The groups are shells around one centre, one inside the other: the same stretched ball of 6 dimensions in 6 sizes.
Some rows, each with its group after it:
[ -1   0   5  13  30 -46   3 -11 -20 -19 -28 -24 -13   7  23 -14] | j_651
[-45  23 -39  45  22  51 -37   4   9   1 -21 -20 -27 -14   8 -21] | j_136
[-21  18 -21  34  18  11  -1   0 -29  -1  -4 -27   7   0  16 -26] | j_136
[ -3  -3   5  19  17 -41   3 -12 -12 -19 -28 -12 -21  -3  27  -1] | j_920
[-36   7 -32  52  11  31 -16 -12   7 -11  -9  -4 -45  -6  20  -5] | j_136
[-29   8 -24  52  26  15   5 -26 -18 -16 -27 -15 -19  16  13  -7] | j_920
[-16  17 -14   8   8   7 -26  31 -18  10  10 -31   4 -28  22 -35] | j_949
[ -6  -3   4  -4 -13 -10 -18  37 -21   7  13 -16  -4 -39  31 -13] | j_949
[-30  12 -24  53  25  21  10 -25 -29 -12 -27 -19  -4  17  10  -9] | j_136
[-15  10  -8   3  14   7 -22  30 -27   9  -1 -34   7 -20  17 -32] | j_920
[-29  21 -25  25  22  19 -35  14   6   1 -15 -25 -19 -21  15 -27] | j_920
[-18  -3 -11  22  45  -1   3 -10 -35 -13 -23 -36 -14  28  11 -27] | j_949
[  9 -16  16 -10  17 -43  12  14 -51  -7   4 -31   2   5  28 -22] | j_381
[  1 -13  12  -5   1 -36 -11  20 -16  -7  -2 -13 -22 -24  33  -7] | j_267
[-35  28 -36  35   5  43 -31  21  -4  11  13 -22  -8 -27  18 -32] | j_381
[ -8  -1   6   1  18 -24 -18  14 -12  -7 -31 -23 -11 -18  19 -11] | j_949
[-15   6  -2  23  13 -12  -6  -3 -15 -10 -35 -15  -5 -12  17  -1] | j_920
[-27  -2 -16  30   7  38   6   7 -51   4   2 -23   7   5  13 -15] | j_136
[ -7 -15  10   7  11 -23  -1   3 -25 -12 -25 -15 -16  -6  22   1] | j_949
[-44  20 -40  62  32  42 -16 -24   3 -13 -35 -15 -31   9   7 -11] | j_920
[ -9  -7   2  15  37 -29  -2 -12 -17 -20 -37 -24 -26  13  18 -11] | j_651
[ 13 -10  22  -7  31 -75   4  -4 -22 -22 -33 -26 -14   3  27 -12] | j_381
[-13  23  -9  11   6  -5 -21  24 -17   7  -7 -27  15 -31  20 -26] | j_381
[ -2 -13   5   4  17 -23   8   7 -42  -8   1 -26  -8   6  26 -19] | j_920
[-35  16 -35  44  36  26 -22 -10   4 -10 -18 -24 -37   6  13 -26] | j_267
[-34  23 -28  48  12  35  -7  -5 -21   0 -19 -19   6  -7  10 -14] | j_136
[-37  10 -27  33  19  52 -14  10 -32   6  -9 -29   0   0   6 -24] | j_920
[-29  17 -27  37   3  36  -9  10 -27   6   9 -20   3 -13  17 -22] | j_267
[-15   0 -12  24  32 -18 -12 -10   0 -18 -21 -19 -41   5  23 -16] | j_949
[-23  -4 -17  32  33   0 -10 -15  -3 -19 -23 -17 -45  11  19 -12] | j_136
[-30  10 -31  42   1  25 -21   4   7  -4  14  -6 -40 -19  28 -14] | j_381
[-11   5  -6  21  36 -12  11  -9 -45 -10 -25 -36  11  21  11 -25] | j_267
[-22  18 -18  21  39   6 -18   4 -18  -3 -26 -38  -3   3   9 -34] | j_651
[-26   1 -21  26  -1  28 -15  16 -16   2  16 -14 -23 -17  24 -16] | j_651
[-29  -6 -18  20  23  37 -11  12 -35   1  -3 -30 -14   7  11 -25] | j_381
[-38   2 -32  45   9  44 -16  -2  -6  -5   0  -9 -38  -5  18 -10] | j_949
[ 13  -4  19  -6   6 -64   5  11 -28 -10  -6 -20   1 -16  34 -12] | j_949
[-25  15 -20  34  55   7  -1 -18 -30 -13 -43 -41   0  30   1 -30] | j_136
[ -7   6   4   2  29 -29 -16   9 -16  -8 -35 -31  -3  -9  16 -20] | j_651
[-40  16 -38  50   5  44 -26   1   9  -2   1  -7 -36 -19  20 -13] | j_267
[-15   8 -13  32   4  -5   2  -2 -21  -6   0 -13  -9  -9  26 -11] | j_267
[ -8   9   2   0  17 -13 -13  22 -30   3 -18 -33  14 -16  16 -25] | j_651
[-26   5 -24  38  -1  22 -10   3 -10  -3  13  -8 -28 -14  26 -11] | j_267
[-28  18 -23  24  16  21 -34  17   3   2 -11 -23 -19 -23  16 -24] | j_651
[-21   1  -6  31  31   5  10 -15 -42 -12 -45 -27   8  19   5  -7] | j_267
[-19  21 -22  37  25  -7 -10  -9  -4 -10 -13 -22 -16  -3  21 -23] | j_381
[-25  24 -23  36  14  13 -14   2 -12  -1 -14 -21   0 -14  16 -20] | j_651
[ 12 -12  19 -10   6 -64  -8  15 -10 -13  -5 -14 -25 -22  38  -8] | j_381

New rows. What belongs after each?
[  4  -3   9  -9 -11 -31 -10  35 -26   5  21 -19   0 -35  36 -19] | j_267
[-29   8 -19  34  44  25   3 -12 -42  -8 -35 -38   5  28   0 -25] | j_920
[-13   5 -13   9  -4   4 -24  31 -10   7  30 -18 -20 -32  33 -27] | j_381
[-48  16 -45  55  30  58 -25  -9   3  -5 -15 -19 -39   5   8 -22] | j_949
[ -5  18  -2   6  16 -29 -19  16 -10  -2 -15 -28   3 -24  23 -25] | j_267
[-38  20 -36  47  -1  44 -27   8   6   2   4  -8 -27 -26  20 -14] | j_267
[-11  11  -4   5  -4  -1 -16  31 -26  10   7 -24  12 -32  24 -22] | j_920
[ -7  14  -7  15  31 -35 -16  -1   0 -12 -21 -27 -19  -7  23 -26] | j_136
[  2 -14  13   0   5 -43  -5   9 -15 -13 -10 -12 -25 -17  33  -2] | j_267
[-23  23 -20  22   6  23 -18  23 -26  11   4 -29  16 -23  16 -30] | j_381
[-40  22 -41  58   9  47 -11  -7 -11  -1   3 -14 -16  -5  16 -18] | j_381
[-33  15 -30  42  -6  33 -23   9   3   2   7  -5 -26 -28  24 -10] | j_267
[ -3 -15  11   4  15 -34  -1   3 -22 -14 -20 -17 -21  -4  26  -4] | j_651
[  8   2  16   5  18 -67   2  -5 -15 -18 -33 -18  -6 -10  28  -5] | j_381
[-23   9 -15  21  -5  25 -15  22 -25   8   5 -17   3 -25  20 -15] | j_651
[-46  25 -41  45  17  63 -30  11  -7   8  -8 -24 -10 -13   7 -28] | j_949
[ -5  -9   6   3  16 -32 -15   8  -5 -13 -19 -16 -32 -14  27  -8] | j_949
[-15   4  -2  20  22   4  12   0 -56  -2 -28 -33  28  10   8 -16] | j_381
[ -9   6  -1  22   3 -20   2   0 -24  -7 -16 -13   2 -15  24  -3] | j_920
[ -9 -11   0   6  17  -1   8  13 -54  -1   3 -31   5   8  19 -23] | j_267
[  6  -5  15 -20   7 -38 -14  35 -30   3   5 -30   2 -25  30 -25] | j_267
[-20  11  -8  26   8   3  -9   4 -20  -3 -25 -17   3 -15  15  -7] | j_651
[-28  16 -20  32  16  10 -30   2  12  -7 -27 -14 -27 -22  17 -11] | j_267
[  1   2   3  14  27 -54  -4 -11  -3 -21 -27 -18 -27  -2  28 -11] | j_381
[ -8  10  -3  21   4 -21   0   3 -22  -6  -9 -16   2 -16  26 -10] | j_920
[-43  17 -42  45  33  51 -29  -1   0  -3 -10 -27 -33   3   9 -31] | j_136
[ -6 -11   3   0  28 -22  -7   9 -27  -9 -12 -30 -19   4  21 -22] | j_920
[-46  20 -46  56  20  55 -26  -4   5  -3  -2 -16 -36  -4  13 -23] | j_949
[-28  -5 -19  41  32  12  -3 -21 -11 -19 -27 -16 -40  18  15  -7] | j_949
[ -8   1  -1  17  26 -36 -12  -8   2 -19 -31 -17 -32  -5  24  -9] | j_920
[-13  -1  -5   9  40  -4  -1   5 -43  -6 -18 -41   1  18  11 -32] | j_267
[  5 -17  20  -9  21 -48   2   7 -32 -14 -23 -24 -11  -1  25  -9] | j_920
[-17  16 -17  16  22  -6 -29  14   2  -3  -7 -26 -21 -19  22 -30] | j_920
[-23  -3 -15  36  31   0  -3 -20 -10 -19 -30 -16 -35  14  16  -7] | j_651
[-18  -9   0  14  26   4  -1   1 -37  -8 -33 -26  -5   9  10 -10] | j_267
[-35  22 -30  45  39  32  -6 -13 -25  -6 -34 -33   3  16   1 -26] | j_920
[-24  -8 -13  21   7  17 -17  10 -11  -5  -3 -12 -34 -12  22  -8] | j_136
[-25  13 -15  20  47   9 -19   0 -17  -7 -41 -39  -7   9   4 -29] | j_949
[-23  18 -19  25  39  11 -11   0 -26  -3 -26 -39   5   8   7 -33] | j_651
[-28   3 -13  39  15  16  -1 -13 -21 -11 -37 -12 -10   1  11   3] | j_136
[-21  17 -15  23 -10   7 -31  21   8   4   0  -7 -17 -44  27  -9] | j_381
[-19   8 -11   7  16  18 -18  28 -35   9  -1 -35  10 -13  13 -32] | j_267
[-48  19 -47  52  28  65 -26  -1  -5   0  -4 -25 -29   4   8 -31] | j_136
[-50  26 -51  70  31  54 -20 -23   9 -10 -23 -15 -37   7   8 -18] | j_381
[  0 -19  13   1  19 -38   3   2 -28 -16 -18 -19 -22   2  26  -6] | j_267
[-30  13 -29  39  11  19 -27   1  14  -7  -2 -10 -43 -18  24 -15] | j_267
[-15  -3 -15  21  25  -1  -5   1 -22  -8   4 -25 -26   8  23 -27] | j_381
[ -9  -2  -4   6  -3   0  -4  26 -39   6  23 -23   3 -17  28 -24] | j_267
[-14  13  -2  11  23 -14 -19   9 -14  -4 -38 -28   3 -16  13 -17] | j_949
[ -7 -14   3  12  13 -26  -5   0 -13 -15 -11 -12 -35  -5  29  -5] | j_949
[-39  23 -38  54   4  43 -22  -1   4  -1  -4  -9 -22 -19  17 -13] | j_267
[-27  26 -21  26  10  18 -32  16   1   4 -20 -21  -3 -30  14 -20] | j_381
[-16  22 -19  32  20 -11 -11  -3  -8  -7 -11 -23  -8  -9  22 -24] | j_381
